The rows are grouped in 4 different ways at once. Each group adds its own fixed numbers to the row, and there is some noise. The rows also spread widely along 18 directions, which tell nothing about the answers.
Known rows, each followed by its group in each grouping:
[ 34 -20  14  -1  25 -11 -20  16 -14  17   7 -23  -4  11 -30  32  43 -67
  54   9  -7   1  18   6   1 -26  -7  16  21  18 -20 -11  -4   6   6 -41
  -6  44  25 -18 -13  -3  10 -16 -37]  F T (1) pevi
[  6 -45 -13  -3   0 -12   1 -17  10 -28 -26   2   8 -19  -6   8 -19 -32
 -24  -8 -10  -4  -3  24  29  29   1 -31   0   5  -9   1 -18   7  30  18
 -30  27 -25  13 -18 -12  30   5  14]  Z X (0) lofez
[  9 -19  13  15  -7  -4 -15 -12   6   9 -13  -7  28 -20 -18 -17 -11   0
   1   9  -9  40 -19  15  12  52  30 -19  25 -11  11  -9  40   7  43  21
  49  -1 -14 -49 -26 -27   2  31 -16]  H T (1) pevi
[ 33 -30  24   1  22 -11 -21  32   3  -8  13   0  -5 -24 -13  25   3   5
  -7 -23   0 -10  -4   0   1  27  31 -18   1   9   2   6 -23 -11  10  28
  17  22  16   0 -24 -10  28 -21  -2]  Z W (3) bel
[-25  -3 -22  16  -5  15  -5   1  -2   8   6 -50  -2 -28   6  11  18   7
  16  19 -23  33  -9  11  18 -12 -30 -39  40 -39   0 -32 -12  -6   3  -5
   4  17 -10  -8 -14   7  -7  13  -6]  U J (0) lofez
[-12  20 -23  -6 -10 -41  23  -4  20  24  44 -37 -41   9  33 -13 -33  -3
  -9  -3  13  -5  -1 -14 -20  10  10 -22  -6   1  31   4   2  16 -19   6
  -3  84 -43  -2 -22 -13 -23  12  -9]  Q W (4) bel
[-24 -57   8  -1  36  19 -44 -42  47  -9 -11  -7  25 -26  22 -60 -22   4
 -12  29 -35 -30  -3  -5   3 -16  13 -23  10   8  12  21   2   6  -7 -27
  19  -5  -1  10  -8 -37  18   0  37]  Q X (4) lofez
[-52 -24  -2   5  23   6 -44 -23  21  -5 -26 -12 -14  35 -18  13  -9 -13
   6  65  -6  13  43 -25 -11   3  -5  19 -39  -9   1   9  37 -11  -1  -9
  21  21  19  -9  13  -5 -16  28 -23]  M C (2) bel
[-36 -32  -3  -7  -6  -3  -6   3   3  22 -15   0  10  19 -16   0 -23 -28
 -20  13   0  -5   4 -15  15  39  13  15 -44  41  19   7   9 -28  11 -12
  25  57  -8 -39 -15 -18 -10  -8   5]  U P (3) bel
[ 12   8   7  -6   8 -28  19   6  -4   6  31 -22 -29  -1   4  -8  -4 -55
  -5  12   0 -19  10  -1 -18  33  -5  13   0   1   6  21  17 -14 -14 -32
  14  53 -15 -11 -15   3 -39   2 -21]  M C (2) pevi
[-14 -18  32  -8  -1   5  35   9  10   8  26   4  16   1  14 -58 -46 -27
 -18  20 -12   7 -22   2 -20  21  12 -37  38  31   2  32  -3 -22  -2  30
  29   9 -40  -1   0  -4 -15   0   8]  H J (1) lofez
[-16 -48  20   6  31  -7 -16  -3 -17  -6   0  12  27 -20  10 -20   6  28
 -26  10 -22  13 -27 -30  26  10  28  -7 -29  20  14   5  -7 -21  14  17
  34  18  13 -18 -19 -37   4 -22  23]  F P (0) bel
[ -7 -15  -4  20  17 -20  -3 -28  -7 -32 -18 -24  11 -19  11  17  25   9
  -4  -4 -21  15  -5 -11  25  13   4   0  14 -27   3 -15 -11 -16  23  54
  31  17  27  -3   8 -10   9   5 -28]  M P (0) bel
[-19  12 -59  15 -33 -12  -4 -17  30   5 -33 -37 -20  -7   4  10   1 -68
  33 -14  15 -15  12  39   9 -29 -17  -4  27  12  17 -37  12  12   5 -21
 -25  58  -8  -4  14   3   8   1 -12]  H J (1) bel
[ 15  65   2  19  -7  -9  58  10 -38 -24  18  -4 -48 -22  35  -9  10 -48
   3 -10  13  20  -8  53  -9   4  -2 -30  59  -4  -3 -16   1   3   4   6
 -29  18 -21  31 -19  21 -32 -15 -12]  M J (4) bel
[-44  10  29   2  33  15  15  16  33  21  -9 -13 -51  15  -6  16 -13 -32
  -4  31  27  -5   1  -1 -22  20  14  -6 -15  37  19   8  10 -24 -10 -26
  -9  27  16   8  25  16 -20   9   0]  U J (4) lofez
[-48 -25  27  -1 -28 -18  19 -11  -2  20   9 -22  19 -18  38 -21  24  -3
 -45 -23   8 -20  -9 -30   4  35  -1  -8 -14  19  15   0  10   5  11   1
  -8  38 -15  -4  31  10   7  22   0]  M J (2) bel
[ 10 -17 -20  -6 -19  -9  -6 -14  -6   1  11 -17  25 -12  17 -22 -12  -6
  18   5 -17   9   1  24   0 -46  -6 -37  26   5   2  12 -30  17  -5  13
 -22  29 -34  25 -29 -23  -6 -14   9]  H J (3) bel
[ -6 -64  40 -23   7  15  -6  11 -42  -1   8  21  40  16 -11  11  -1  -7
 -25 -10 -30   6  10 -16  34  33  10 -16 -17  46 -34  11 -38  -1  34   8
 -28  27  -9 -10 -41 -15  39 -22   9]  Z C (0) bel
[  4   3 -12   3 -41  -4 -27  -3   0  22  14 -58   0 -23  12  13  21  -9
   1  -6  -6 -10  43  11  -4  18 -23 -14  19 -48  -7 -16   8  32  -4 -21
   4  33 -14 -11 -25   9   2  19 -33]  H T (4) bel
[-35 -44  -9   1  21  11 -21 -20  10 -13 -25 -16   4   7   6 -10 -26 -27
 -21  21 -28  -3   7   0  22  20  -9 -20  -3   6  -6  11 -14 -20   9  16
  31  37   0 -12 -10 -18   5   2   2]  Z P (3) bel
[ 15  23  33   6  -6  17   6  42 -35  13  15 -34 -14  14 -15  51  20 -17
  32   6  -7   9  34  27  -2   2  -5  -2  35  -5 -25   5 -32 -22   3  21
  13   5  43   3 -14  25  -8 -25 -52]  H W (0) lofez
[ -1  10  31  10 -20 -23  20  -1 -39  -5   5  10   9  10  17  15  31 -16
  -5 -25  10 -13  16  -7  17  14  28  28 -17  36   4  -8  10   5  23  22
 -14  23  27  -1   2   6  10 -25 -24]  M W (3) lofez
[ 64  -6  29  25  23 -43  -3  -7  -7 -22 -15 -13  -5 -43  -6  -1  52 -53
  15  13   7  -4   0  32  -7   3  14  17  11 -30   5  20  17  11  19   2
  18   5  27  27  12  -2 -24  15 -32]  Q C (2) lofez
[  8  26 -20  25  10 -10   5 -21  -8 -36  -8 -43 -10 -38  16  16  32 -15
  -1  -1 -19 -14  12  14  16  14 -11  11  26 -52   4 -15  -2 -24  -4  13
  23   9  24   4  -9   5 -19  -7 -30]  F J (1) bel
[  9  -2   4  11 -11  -6 -17 -18  15 -11 -13  11   4   3  11 -23 -25 -29
  13 -10   2  -9   7  23  -1   0  34  -4  14  27  10  -4  32  15  13  14
  17  11   3  -9 -13 -24  17 -14  -5]  H P (3) pevi
[-23 -21  40   1  23  39 -38 -13  -8   7  -1  -1 -11  16  17   2   4  16
   8   7 -15  30  17   3  14  15  29 -45  24  12 -25 -31  19  52  35 -11
 -24   1  11 -11 -38 -12  48  12  -5]  F C (4) bel
[ -2  19   7  -8 -11 -20  49  -5  12  10  29   1 -16   0  31 -22 -17 -31
   3 -34  15 -23 -20   9  -6  -3  30 -14  27  53  16 -10   1  18   2  -2
 -42  40 -19  14  -8  -5   9 -21   8]  F C (2) lofez
[-14 -10  31   7  17  26  -2 -13  12   7 -17 -14  13 -15  -5   8  21   5
  16  -9 -11  20 -15  16  12  16  21 -26  48  14  -4 -20  -3   8  35   4
 -14  -8  13  -5  -2  -2  26  18  -8]  Q C (1) bel
[ -7 -12  20   2  10  39 -25 -53  -7   2 -56 -26  39 -18 -19  15  32  -5
   1  29 -28  13  31  43  23  43   7   1  17 -31 -13  10   8  16  34 -35
 -16 -33  14  -3 -36 -11 -11  30 -16]  F P (1) bel
[  3   9  43  20  12 -44  26  -6 -14  -5  -7 -19 -12 -16   2  10  45 -20
 -29  10  16  10  -7 -18  -2  67  10  27 -30 -17  18  13  37 -15  22  15
  27  24  20 -14  32  12 -37  40 -43]  H C (1) pevi
[ 20 -27 -21  -3  15 -18 -33 -12  64   2 -32 -14   7 -37 -45  36   0   3
  12  -7  17 -16 -11  18  -4   2  24   1 -18   7  32   9  -2   1   4 -23
 -34  14   3  16  -3 -19  18  11  19]  Z W (2) pevi
[ -7 -28   2 -12 -57 -12 -13  -8  21  43  13 -37   1 -13  34 -16  -6 -34
 -23 -21  18 -45  31  17  -9  22  -3 -33  -5   1  -1   7  16  60  -1 -35
 -36  46 -46   8 -11   1  22  20   3]  F P (1) lofez
[ 27  27  19  16  -6 -30  44   9 -34 -44  16   8   3 -44  19 -21  37 -37
 -28  -5  -4  -6  -2  10 -13  21 -10  10  17 -27   0   6   4 -25  -8  15
   8   1 -12  26   3  23 -36 -14 -13]  H T (3) bel
[-14  16 -15  -9   1   0  14  -1  38  12  15 -25 -17  -6   1  -6 -49 -19
 -14  -4   2 -42   0   6 -11  32  14   6   2  22  29  23  -6 -36 -26 -18
  15  35 -10 -10 -24 -14 -21 -18   7]  Z W (4) pevi
[-22 -10  67  10  33  28 -34   3 -18  -3 -16  -4 -22  24  -1  13  29 -30
   1  43  -5   6  48   0 -10  17  -1   7 -18   2 -29  15  32   5   5 -27
   6 -11  44   2  14  18  -3  17 -30]  H J (2) pevi
[ 30   0  52   9  -9  -3  -7   7 -23   0   8  -8  12   5  -8  17  25   1
  31  29   5  32  28  25 -22 -22   9 -22  27 -18 -24  21  -6  26  18  40
 -15 -24  12  40  -3   8  -5  11 -42]  U X (2) lofez
[-11   1  28   1  23   4  -2   6  26   4   5  -5 -39   9   9  -5 -24 -43
 -12   3  10 -36  23   2 -27  39  26   7   0  22   8  13  16  -9  -8 -11
  23  26  19  -6  -2  -1   0  -3 -14]  Z C (0) bel
[-13 -23   6   6  -6  -6   3  -1  31  18 -16 -15   6 -12 -26  13  -6 -20
   3  -9   8  24 -30   1  19  57  24 -18  26  13  10 -34  30   2  49  13
  18  30  -7 -44   1  -4  27  33 -15]  F C (4) lofez
[ 36  -8  33  10 -15   7 -23  -2  -6  15 -14 -16  10 -22   5   1  24 -31
  17  -8   6 -19  24  49   2   1  22 -12  24   4  -6   8   1  37  19 -14
  -8  -5  21  19 -20 -10  13 -11 -13]  U P (4) lofez
[  6  28  13  29  30 -16  -5 -20   7 -30 -49   5 -30 -11 -10  24  26 -41
  -3   9  22 -14  20  19  -1  31  32  46 -23   2  21  -4  34 -13  17  -2
  13   3  55   5  12   0 -13  -3 -25]  Z P (4) bel
[  5 -33   0  12 -32  -8  -4  14 -21 -21 -11   9  38 -30  -5 -12   9 -43
 -22 -13 -13 -21   7   5  28  21  -9  14  -5   8  -7  -8   7 -25  17   9
  23  11   0 -16  -2   5  16 -28   4]  H J (0) lofez
[  1  48  24  30  -3  14   9  18 -32   3   7 -30 -32 -51  48 -14  27   1
 -24  -6   3 -20   2  44  -1  17  11 -14  15 -23  19  14   1 -16 -16 -12
  35  -5  30  18 -18   5 -46 -22   1]  Q P (3) bel

New rows. What belongs after each?
[  5  34  -6  -2  26  -2   0 -27  36  29  -2 -53 -35  -2  -3  35   1   4
  36   1   9   0   1  28 -10   3  24  -7  23   4  29   2 -10  19  -2 -32
 -30  32  18   5 -26 -18 -15  16 -21]  Z W (4) pevi
[ 20 -21 -18  16  19 -18 -28 -24 -29   7  -3 -63 -19 -28  30   1  25 -16
   7  13 -30   5   9  24  39   1  -7 -19   3 -38   7  -6 -12  26  11 -17
  29  58  19 -17 -43 -31 -18   5 -18]  H J (0) lofez
[  3  18 -15  -3   6 -35  24 -19  -7  -2  35 -44 -34   6  32  16  -6   6
   2  -7  -7  30 -11  -8  12   3  -5 -43  19 -19  -1 -16 -17  25   2  29
 -27  66 -31   6 -30  -9  -4  14 -26]  F P (4) pevi
[ 22 -12 -19   1  -8  14 -20  18   9   8  11 -12  -6 -10  -4   2 -49  -6
  29   0  -6  12  -6  45   5 -31  12 -54  32  14   2   8 -31   1  -4  17
  -1  19 -21  10 -49 -32   7 -31  16]  U J (0) pevi
[  4   4  43   7 -16  23  20  25 -25   3  -2  -5   1  -3   8  11   7 -49
   6 -18   3 -13  11  35  10  17   9 -13  42  29 -25  -1 -12 -10  21  18
   2  -4  24   5  -1  18  17 -24 -23]  F J (0) lofez
[ -5 -11  24 -10  -4  10 -22   8  19   6  36  -7  15   9   3  -7 -13  19
  13  29  -8 -11  37 -20 -46 -31   3 -10   9  -8 -11  27  -7   1 -31  10
  -1 -12  -8  30  -9  -2   0 -10 -11]  F C (0) bel
[ 41  -4   3 -10  13 -26  10 -10  48  -4  16 -20 -21 -18   0   3 -14 -38
  23 -11  13 -15   0  27 -30  -3  18 -34  50   4   5   6  -9  31  -1   5
 -35  28 -25  36  -4   0  18  11 -10]  M J (4) lofez
[-45 -23  -8  19  29 -22 -22  -3  21   1  -9 -15 -35  -8  16  -4  11   8
  -3  38  13  35 -20 -25  -8 -26  -6 -25 -30  -6  22 -10  27   0  -6  -4
   6  38  -3   5  33  -8 -12  28  13]  M P (0) pevi
[  3 -20   3  23  44 -14  -6  -8  25 -10  -3 -11 -30 -42  20 -23   7   8
  16  15   2  38 -52  19  -2 -24  22 -58  40  -7  23 -16   7  19  17  14
   5  10   0  18   9 -21   3  19  21]  M C (0) lofez
[ -2  -6   7   6  21 -11   2  16  37   8   2 -25 -36  -8   1  13 -27 -30
  -4 -18  17 -32 -16   3   0  22  21 -12  -1  33  25   9 -13 -31  -5  14
  27  48  19  -5  10 -12   5 -15  -4]  U J (4) pevi
[-25  21  22   4 -26   4  33  20 -38  23  -7  -6 -18   7   9  26  15 -22
 -14 -21  19   9   0  25  27  39  14  -7 -13  42   7 -16   2   1  29  -7
 -30  40   9 -14  -8  17  -5  -8  -7]  H W (3) lofez
[ -7 -13  32   3  -7   7 -19  34  16  34  22 -35  -6 -11  13   1 -11  24
   5  18  18  -5   7   4 -34 -33   6 -44   5   5  10  41 -37  -9 -25  35
  18  10   7  40  11  -8 -15  -8  -5]  U J (4) bel
[-25  -7 -15  26 -12  25   1  30  11 -14 -60  15  13 -12 -62  21 -11 -56
  17  42  17  35 -16  43  16  -1 -12   0  11  21   5  -8  12 -65  27  13
  20 -13   8  -5  25  15 -19  -8   8]  U J (4) lofez
[  2  42  21  16  32  -3  10 -23  19   3  -7 -55 -31 -36  13  39  48  21
   8   1  10  -6   6  13 -15  19  18   2  19 -37  24  -1  -2   0  -7  -7
 -12  -2  39  23   7   9 -25  23 -31]  F J (1) bel
[-25   6 -21  19  36  -9  13  -7  -3 -40 -34  26 -13 -16 -10  -9  -2 -32
 -17  26  -4   1 -17   3  19  -3   9  31 -34  22  26   2  12 -58  -3 -10
  13  19  15   2   2 -11 -33 -32  25]  Q P (2) bel
[ 10   0  28  19  19 -23  -2  -3  15  17 -50 -12 -30  -5 -21  55  21 -18
  14  -6  48  15  -7  29   2  19  48   3 -30  31  30   4   7  15  42  22
 -20  31  40  12  25 -12   4  26 -23]  Q J (0) bel
[ 34  32 -12  29 -11 -15  -8  15  -8  -9 -31  13 -15 -34 -31  35  15 -28
  18   1  36  11   2  49   2   4  28  26 -22   7  26  -8  34  -5  17 -17
 -16  -1  19   3 -21  -9 -19 -14   1]  Z J (0) pevi
[ -3  21  -1  -9   4 -20  17 -42   6 -19   2 -18 -24  25  17  46 -18  19
   2  -9   6   4  29   2   2   6  19 -10 -16   5   3   8 -17  28   6  36
 -69  29  -7  37 -20  -9   9   9 -24]  M J (0) pevi
[  9 -15  24 -10   4  -7  18   3  30  -8 -11 -11   4 -18  -7   8  14 -43
  -2  -3   7 -26   7  21 -22   0  -8 -15  21  13  -5  23 -24  -6  -8  -5
 -39   7  -7  47  30  25   6   2  -1]  H P (3) lofez
[-31  11  28   4 -36  29  -3   6  -9   2  13  -4  20  21   7  -9  -7 -11
   7  16  -8   5  34   6 -18  -2 -13 -10  25   2 -21   5  12  -6  -5   9
  -2 -19 -10   7   0  20  -2  -1 -21]  U W (3) pevi
[ -5  30 -13  19 -24 -15  10   2   8   8   7 -27  21 -13 -28  15 -15  30
  13  18  -1  46 -11  -8  -8  43  20  12  28 -35  27 -11  28 -40  18  57
  75   5  -3 -44 -18  -8 -33  17 -43]  M P (4) bel
[-11  28  20  23  26  -1  23  11  -6   5 -43 -30 -55 -15  -2  33   6 -42
 -24   9  27   6 -11  43  13  65  19  -3  -8   3  22  17  -1 -35  22  13
  33  33  42  -1  10   3 -44  13 -23]  Z P (4) bel
[-37 -14 -10   2 -41  16  -8  -5 -13  15 -16 -24  40  14  -4  12  22 -39
  28   8  -9 -17  37   8   5 -47 -32  21  13  27 -11   1 -20 -17  -2 -11
 -17  16  14   8  19   8   1 -22 -19]  M J (0) bel
[  0 -14   7   0  35   7 -27 -14  -6  11   4 -23 -11  -4 -16  24  11  13
   8  24 -26  31  14  -8  19  43  19  -3  -8 -20   3 -27  24  18  20 -35
   7  28   8 -45 -54 -14   5  17 -12]  H J (0) lofez
[-17 -19  24  -7   8  21  -7 -31 -31   7  -7 -38   6  19  25  16  19 -30
   5  -5 -31  -6  23  13  37  13 -10 -19  17  15 -30  -1 -24  21  21 -13
 -24  34  17  -6 -24  -7  15   2 -27]  F J (3) pevi
[  0 -22  19   4  11  -7 -14  15 -24   5 -14 -27 -15  -1   5  17  15 -31
 -12  35   4   2  23  22  -1  -9 -18 -19 -21  -6 -11  45 -35  -8  -4  10
   1  32  13  38   3  -1 -31  -1 -14]  Z P (4) bel
[ -2  -3 -10   3 -17 -12 -28 -19   0   1   6 -27   8   3  14   6  11 -17
   6  -2  -8 -43  47 -10   0 -12  -1  30 -15  -1   3   5   0  10 -12 -12
   1  33  20   3 -18 -14   3 -19 -23]  Z C (4) bel
[-22  16 -47   6 -59  -1  -1  14  -7  18  -9 -31  -7   3  -1  31 -11 -38
   7 -26  11 -18  24  25  25   7 -11   5   4  19   7 -27  -4 -13   7  -4
  -3  60  -2 -22 -20   2   5 -29 -13]  M P (4) bel
[ 12  -8  18   6  63   7 -29 -16  50   8   0 -21 -13   2 -25   0 -25  10
  46  33 -13  30 -22   5 -19  -2  40 -19  44   6  18   6   8  -4  11  10
  39   1  25 -17 -18 -36   0  18 -19]  Z C (4) pevi
[ -2  20 -14  18  15 -23   6 -16  32 -25   8  11   4 -15 -22  -2  29   4
  43  17   5  50 -18 -20 -33 -27  10   4  44 -18  14 -54  46  13  10   3
 -27  -5 -22  -2  11  11  12  26 -13]  Z C (1) bel
[ 11  33   1   1  53  -4  22 -18  45 -33  15 -10 -39 -32  11  -4  -5   9
   1   4  -7 -18  -7  11 -28   6  24 -12  30 -16  25   0  -3 -11 -31 -16
 -26  -8   0  34 -11   7 -11  -9  13]  H W (1) lofez
[  1  10   9 -14 -65  11   3   3  32  62  25 -44  47   3 -19  15 -13   7
  45 -30   7   2   7  15 -18   2  12 -16  62  23   4  -9   1  19  12   6
 -11  10 -21 -26 -13   1  23  13 -35]  H J (2) pevi
[-51  -9 -10  -2 -10  -1  -7 -29  55  45   2 -25  -4  13   9 -27 -32  -6
  13  13  12   9 -10  -7 -22   2  16 -18   9  27  32 -11  39  26   3 -31
  -8  36 -30 -27   4 -20   3  40   3]  Z W (0) pevi
[ -7 -18  12   7  16  20  -9  17   8   7 -23 -31   5 -26 -28  27  19 -44
  -7  -6 -12 -34   8  11  19  50  -1  22   8   9   3   3 -10 -51   9 -25
  38  20  35 -31   0   8   1 -11 -13]  Q J (1) bel
[-10  38  -3  15  22   0   0 -12   1   0 -12  -9 -38 -14  -8  17  -1   3
  -5  26   7  20   2  21   5  35  24   9 -25 -10  26  -4  41  -6   5 -40
  -7  13   5 -15 -37 -10 -38  13   2]  Q X (2) pevi
[-13 -14  27  20  -1   3 -12  14  -7   5  13  13 -12   6  22 -38 -28 -14
   3  28   8  30  -6   9 -15 -10  23 -38  16  15  -1   0  32  19  15  30
  29   6 -10  -4  -6 -13   5   7   1]  Z J (0) lofez
[ 27   3   4 -10  38 -29  19 -23  14 -21  37 -13 -31 -15  26 -17  25 -48
   5 -30 -18 -22   5 -12 -13  18   9  -8  40   1  -3 -38  11  37  -6 -44
 -41  54 -27  -5 -25   7  29  -1 -10]  H J (1) bel
[ -6 -48   3  -9  30   0 -28 -22  53  -9 -10 -24  24 -13 -29  31   0  13
   6   6 -21 -10   8 -26   1  16   7   0   5  -8   2  -2 -15  -7   7  10
  -6   7   9  -1   1  -6  40  16  -8]  Z J (0) lofez
[ 10 -21  37   9  14 -24  18  23  -5  17   3   3 -38  -9  21 -20  -7 -69
 -23 -17  23 -28 -21  14   7  48  37  -6 -10  48  15   6  21   2  23  -6
  31  56  15 -19   4 -12   0  -8  -1]  F C (0) lofez
[ 26  12  23  -7 -21   8  17  -4   5  25 -13 -15  37  -6 -36  20  25 -40
  40  -3   2 -10  13  39  -9   8  15  28  36  28   5  10  -3  -4  17 -26
 -21  -5  16   0  -8   7 -13  -6 -27]  H C (3) lofez
[-31 -15  43  -1  14  26  15  35 -16   6  -6  33   5   9 -21 -20   6 -60
 -12  19   0   6  -4  -3  -4  33   6  12   2  58 -10  -3  21 -39  15 -39
   8  10   4 -25   7  17  -6 -19  10]  H C (4) bel
[-37  23  24  -7 -13  27  23  31 -29  38  32  -6  -4  32  -3  21  -2   8
  21  -1  -1  40  -3  -5   1   8  13 -21  28  41  -8 -28  -4  -7  14  -1
 -18  28  -6 -29 -29  11   3 -15 -15]  F W (3) bel
[-34  33  34  13  19  34  -2  -8   4  14  -5 -30 -48  10  37   9   4 -37
   4 -26   2 -47  23  18  12  26  25   9  19  37   2 -17  18  -1   0 -36
   7  20  56 -19  -1   6  15 -17 -21]  Q J (2) pevi
[ -8   4  11   6  17  28  13  34  -5  -5 -14  22  -3 -11 -40  12 -25 -10
   3  34   6  48 -23  32  -1  21  16 -31  19  16  -1   6   0 -43  16  14
   4 -13 -17  -2 -24   0 -21  -9  18]  F J (1) bel
[ 22   3 -31  -4  28 -35  19 -24  45 -16 -11 -13  -5 -25 -22  17 -16  -9
  16   1   3  -4 -20  12 -13  -1  24   7  11   4  38  11 -19 -23  -6  12
  -9  32 -10  18 -10 -23 -17  -7   4]  M P (0) bel
[-22 -16   4   7  56   4 -13 -20  48 -13 -16 -13 -23 -41   7  -5  23  10
  -5  17  -3  -4 -16  -4 -18 -14   7 -19   2 -11  26  -8  -4  -5 -19 -39
 -24   2   7  30  15  -3   0   8  31]  U P (0) bel
[ 10 -20  24   4  63   7 -11 -29  36 -30 -17   4 -20 -36  20 -29   7 -24
  -7   6 -14 -34  -7  23  -9   1  30 -16  26   7  11  14   1   4  -7 -30
  -6 -13  19  33   0 -14   9 -13  29]  M P (1) lofez
[ -8 -20  -5 -14  13  17 -23   7   1   6  -5  13   9  21 -45  21 -18 -12
  21  51  -7  28  21   8  -7 -17  -4  -3 -24  21 -10  22   0  -8  -2 -38
 -44   9 -24   7 -38 -13 -15  -5  16]  Z C (1) pevi
[-29   1  56   2  18   9   8 -54   6  22  11 -33 -18   0  72 -53  -1   0
 -19   2  -8  -9  11  12 -20  32  31 -41  37   1   6  12  17  60  13  -7
  -3  10  -2   9 -10 -19   0  43 -19]  Z X (0) bel
[  8   6 -18  12  15 -19  17  38 -28  10  27 -24 -58 -16   8   8  25 -44
  22  14   5  45 -29  25  11 -25 -22 -46  24  -4  -1 -35  -5   9   4 -31
 -22  69 -22   0 -21  10 -23  -5   4]  U C (2) lofez
[ 10  -7   4  -5  20  11  -4 -17  27 -16  31 -16  -4  -8  17 -14 -11  -3
  25 -13 -30   0   3   2 -15 -11   8 -36  72 -10 -11 -26 -16  18  -5   7
 -11   7 -15   9 -28  -7  35  -8 -10]  U C (0) bel
[-56   8 -29  -6 -13  24   4  -7  22   8  -4 -12 -20   4   4  20 -30  -1
 -14 -19  -4 -22   6   2  27  34  11  -7  -7  35  17 -34   9 -12   4 -30
 -28  38  -4 -25 -26   1  19 -17  24]  M C (3) lofez
[ 24 -10 -18  13 -19 -51  23  22  -7   7  15 -21 -32 -29  15  -6  25 -72
   4 -26  16  11 -23  19   5   8 -12 -25  24  -3   6 -40  18  25  19 -11
  -6  79 -33 -15   6  13   9  10 -11]  H P (0) lofez
[-16  16  19  27   5  12 -24  27   6  14  15 -31 -43 -20  15   0  11 -22
  -4   8   7 -11  17   2 -13  27   0  -3   9 -23   4 -18  42 -11 -11 -28
  54  13  24 -30   0  11  -7   8 -20]  Q T (0) pevi
[-36  22 -21   8  -9  -7  10 -21  19  28  -9 -61 -22  10  18   3 -25 -14
   1  20  -1 -13  11  13   4  15   1   5  -6  -2  35  17   0 -22 -13   6
  45  52  16 -17  -1 -13 -48   7 -25]  H P (3) lofez
[ -8 -16  45   6  57  39 -17  -2  11 -11  -7 -10 -24  -1   6  11 -30   6
 -10 -13 -26   0 -11  14  24  62  43 -35  36  17 -11  -2 -13 -19  25  28
  47  -3  43 -28 -33 -23  35 -10  -9]  Z P (0) pevi
